There are 4 ways to turn a row about zero (a turn may also mirror it). The second row of each pair is the first, turned, with some noise. The first 36 pairs use one turn. New pairs use 3 turns, one after the other, and a turn may come again.
In the rows, 128 means zero.
Some pairs, each with its turns in order after it:
[ 77  91 159 102 167 108 128 154]
[136 121 135 113 118 180 195 158] : q697

[ 79 176 146  85 175 175 124 134]
[ 81 169 191 164  85 136 131 105] : q260

[ 97 144 164  84  87 105 166 133]
[127 107 181  70 109 123 116 155] : q310

[103 157 165 103 115 114 109 131]
[ 87 135 122 143 116 105 100 101] : q260

[112 167 140 160  99  79 179 160]
[ 60 155 148 122 135 163 182 128] : q202

[124  78 117 101  80 156 162  81]
[116  95  52 137 102  91 141 147] : q202

[134 117 160 112  84  80  88 116]
[113 111 121  84 146  65  97 127] : q310

[116 177 111 152 141 150 148 116]
[141 105 118 145  94 154 166 133] : q310

[107 124 169 139 176  80 162 177]
[112  84 149 110  63  80 122 155] : q260

[120 142 150 105 139 100 141 162]
[150  99 156 129 141 135 153 151] : q697

[136 156 109 156 131 118 150 141]
[123 157 142 143 118 152 155 128] : q202

[171 130 157 112 135  85 162  77]
[107  97  80 108 100 179  93 146] : q260

[177 146 148 124 126 122 131 108]
[125 124 138 156 114  84 130 150] : q310

[131 114 112 108  91 118  92 147]
[135 132 106  81 118 123 123  92] : q202

[133 153  86 119  97  79 126 152]
[118 174 129 100 119 127 170  86] : q202

[153 158 111 173  92 154 127 177]
[145  62 135 173 125 145 113 100] : q310

[144  98 150  84 110 172  77 127]
[109 158 165 131 139  88 122  64] : q310

[128 165  84 143 159 157 105 133]
[173 179 137 148 121 149 110 137] : q202

[ 84 171 118 114 136 117  94 121]
[167 163 134 156 156 156 128 136] : q697

[160 164 112 132 109 133  92  77]
[110 162  75 135 152 164 144 107] : q260

[110 178 106 174 158 126 150 101]
[144 109  81 138  91 154 172 153] : q310

[106 162 158 128 124  93  84 153]
[114 147 169  77 155 133 112 120] : q202

[ 77 108 120  97 110  85 104 154]
[128 123 132  59 177 138 116 116] : q310

[155  90 143  84 107  93 155  80]
[118  78 111 126 127  64 172 122] : q202

[150 170 173 104 138 115  96 143]
[171 119 149 124 133  68 144 127] : q310

[ 88  98  99 129  98 131 168 171]
[ 78 143  75 144 131 150 125  94] : q202

[ 98 163 109 115 159 147 152 108]
[140 179 168 146 124 120 146 118] : q697

[ 89 150 148 166  87 137 155 166]
[124  97 138 187 140  75 131 142] : q260

[169 109  94 148  87 176 125 125]
[155 139 125 133 202 155 145 151] : q260

[ 83 132 136 133 119 108 166  78]
[149 103 109 174  89 147 103 107] : q260

[156  85  93 114  88 140 170 149]
[110  76 132 144  70 111 121  93] : q697

[120  84 104 174 160 102 159 156]
[184  89 137 108 100 102 158 159] : q260

[158 157 110 111 106 102 117 169]
[146  81 133 168 147 113 107 144] : q697

[146 113 122 116 129  80 109 158]
[135  87 116 146 120 138 126 171] : q697

[170  95 174 149  97  97 175 171]
[108  40 144  75 119 117 119 137] : q697

[179 103  82 113 104 131 124  84]
[126 134  84 145  79  81  94 124] : q697

New pairs, each followed by its turns in order:
[ 96 151  91  98 137  86 106 140]
[110 146 148 142 156 115  69 145] : q310 q260 q260

[ 95 164 148 165 128 130  90 131]
[126 149 196 121 143 135 129 149] : q697 q697 q697

[176 102 179 137 137  82  96  82]
[ 80 129  92 115 130 199 168  95] : q260 q202 q260

[ 86 162 114 127 138 162  93 153]
[108 133 132 136 152  76 146 174] : q697 q202 q260

[169 173 125 116 145 149 157 147]
[141 140 119  62 116 125 122 156] : q202 q697 q310

[158 139 174 177 146 146 161 164]
[166 158 165 141 131 117  90 182] : q260 q697 q260

[147 164  93 115 179 174 176  86]
[ 62 111 159 100 191 163 133 146] : q260 q260 q697

[ 78 175 158 146 116 136 171 125]
[165 137  91 105 152 115  65 146] : q260 q697 q202

[104 127 163  78 105  95  92 151]
[183 141  88 118 142 114 125  79] : q202 q260 q697

[156 141  91 124 124 110 165  78]
[136 110 102 131  84 145 146 183] : q697 q310 q697

[ 92 170  87 162 107 147 161 153]
[104 138 164 141 134 102  67  80] : q260 q697 q260

[103 155 156 122  89 101 177 112]
[153 173 101  98 152  83 136 122] : q310 q260 q310

[ 85 159 173 161 104 161  78 142]
[ 69 100 120 122 173 112  89 175] : q697 q202 q697

[175 128  79  79  87  86 178  96]
[234  94 117 112 147 118 142 147] : q310 q310 q202

[ 88 117  81  99 173 149 150  77]
[139 107 170 150  46 118 105 137] : q202 q260 q697

[111 167 126  87  81  92 112  77]
[155 167 111 116  86 143 162 194] : q202 q202 q310

[133 131 154 107 148  84 102 175]
[168 140 174 123 150 110  85 141] : q697 q260 q310

[122 141 137 151 105 146 177 141]
[116 166 112 133 154 112 144  92] : q697 q260 q260

[ 81 162 120  80 163 132 157 108]
[125 151 141  68 193 121 128 122] : q202 q202 q697

[150  87 123 166  91  94 168 176]
[ 92 120 159  71 145 143  72 109] : q260 q260 q260

[155 169 145  77  93 122 116  83]
[147 116 194 120 143 177 124  91] : q697 q260 q260

[ 99  91 145 128 153 120 102 171]
[120 102 108 144 110 167 145  80] : q202 q310 q260

[174 176  78 134  97 112  99 149]
[ 90  92 191 142  93  96 143 130] : q202 q202 q697

[157  94 105 122 126 175  94 115]
[169 131 164 140 156 140  81 120] : q697 q202 q697

[139 117 112 162  85 105 140  86]
[149 165 133 166 167 144 143 153] : q310 q697 q260

[172 129 173  92 152 128 147  82]
[145 176 114  73  98  98 141 117] : q260 q310 q697

[166  82 115 150  92 166  94 137]
[146  97 149 143 132 128 197  90] : q310 q697 q310

[ 86 168 169  98  97  84 155 149]
[ 85  89 102  65 114 127 131 174] : q202 q260 q202

[ 93 175  91 120  82  98  81  97]
[107 122  45  99 142 160 135 167] : q310 q202 q310

[169 101 106  92 105 102 117 122]
[101  85 133  96 123  97 104 148] : q310 q260 q310

[103 158 120 109  82  80  99 167]
[129 100 164 107 151  64  96 149] : q202 q697 q697

[118 131  81 145 156 103 118  77]
[113 138 154  82  98  79 141 134] : q260 q697 q202

[ 79 109 109 130 175 173 116 149]
[126 100 197 129 116 122  91 159] : q260 q202 q260

[129 128  91  89  91 138 165 127]
[107 175  99 142 164 107 149 130] : q260 q697 q202

[ 95 148 169 141 104 123 170  81]
[131 125 162 152 110 114 188  80] : q697 q697 q202

[167 163 163  89 160 107 139 145]
[165 142 118 159  82 139  88 160] : q697 q202 q260

[ 77 110 132 141  91 123  85 107]
[122 121 112 206 130 137 119 119] : q202 q697 q310

[179  90  83 105 115  96 172  78]
[173 139  93  73 182 158 170 149] : q260 q202 q260

[156 115  85 153 179  91 108 126]
[ 95  93  96 153 144 148 183 135] : q310 q260 q202

[136 123 127 119  81  85  99 169]
[154 136 123  88 125 140  99 187] : q260 q202 q697

[137 158  99  77  79  86 118 122]
[116 149  89 105  91 149 147  64] : q202 q260 q697

[127 146 108 157 167 139  93 133]
[135 122 129 122 160 176 137 155] : q697 q310 q260

[ 89  91 127 126 176 148 148  97]
[155  97 130 148 134 139  76 174] : q310 q310 q260

[176 134  78 147 177  83 123  84]
[171 149 137  90  56 150  95  97] : q260 q310 q310

[154  90 175 148 154 146 160 110]
[118 174 151 130 142 190 123 121] : q260 q202 q260

[ 80 130  94 104 116 149 106 137]
[121 153 129 138 124 174 123 176] : q202 q310 q310

[116  88 165 125 149  93  84 154]
[137 147 111 134 126  49 103 139] : q260 q260 q202

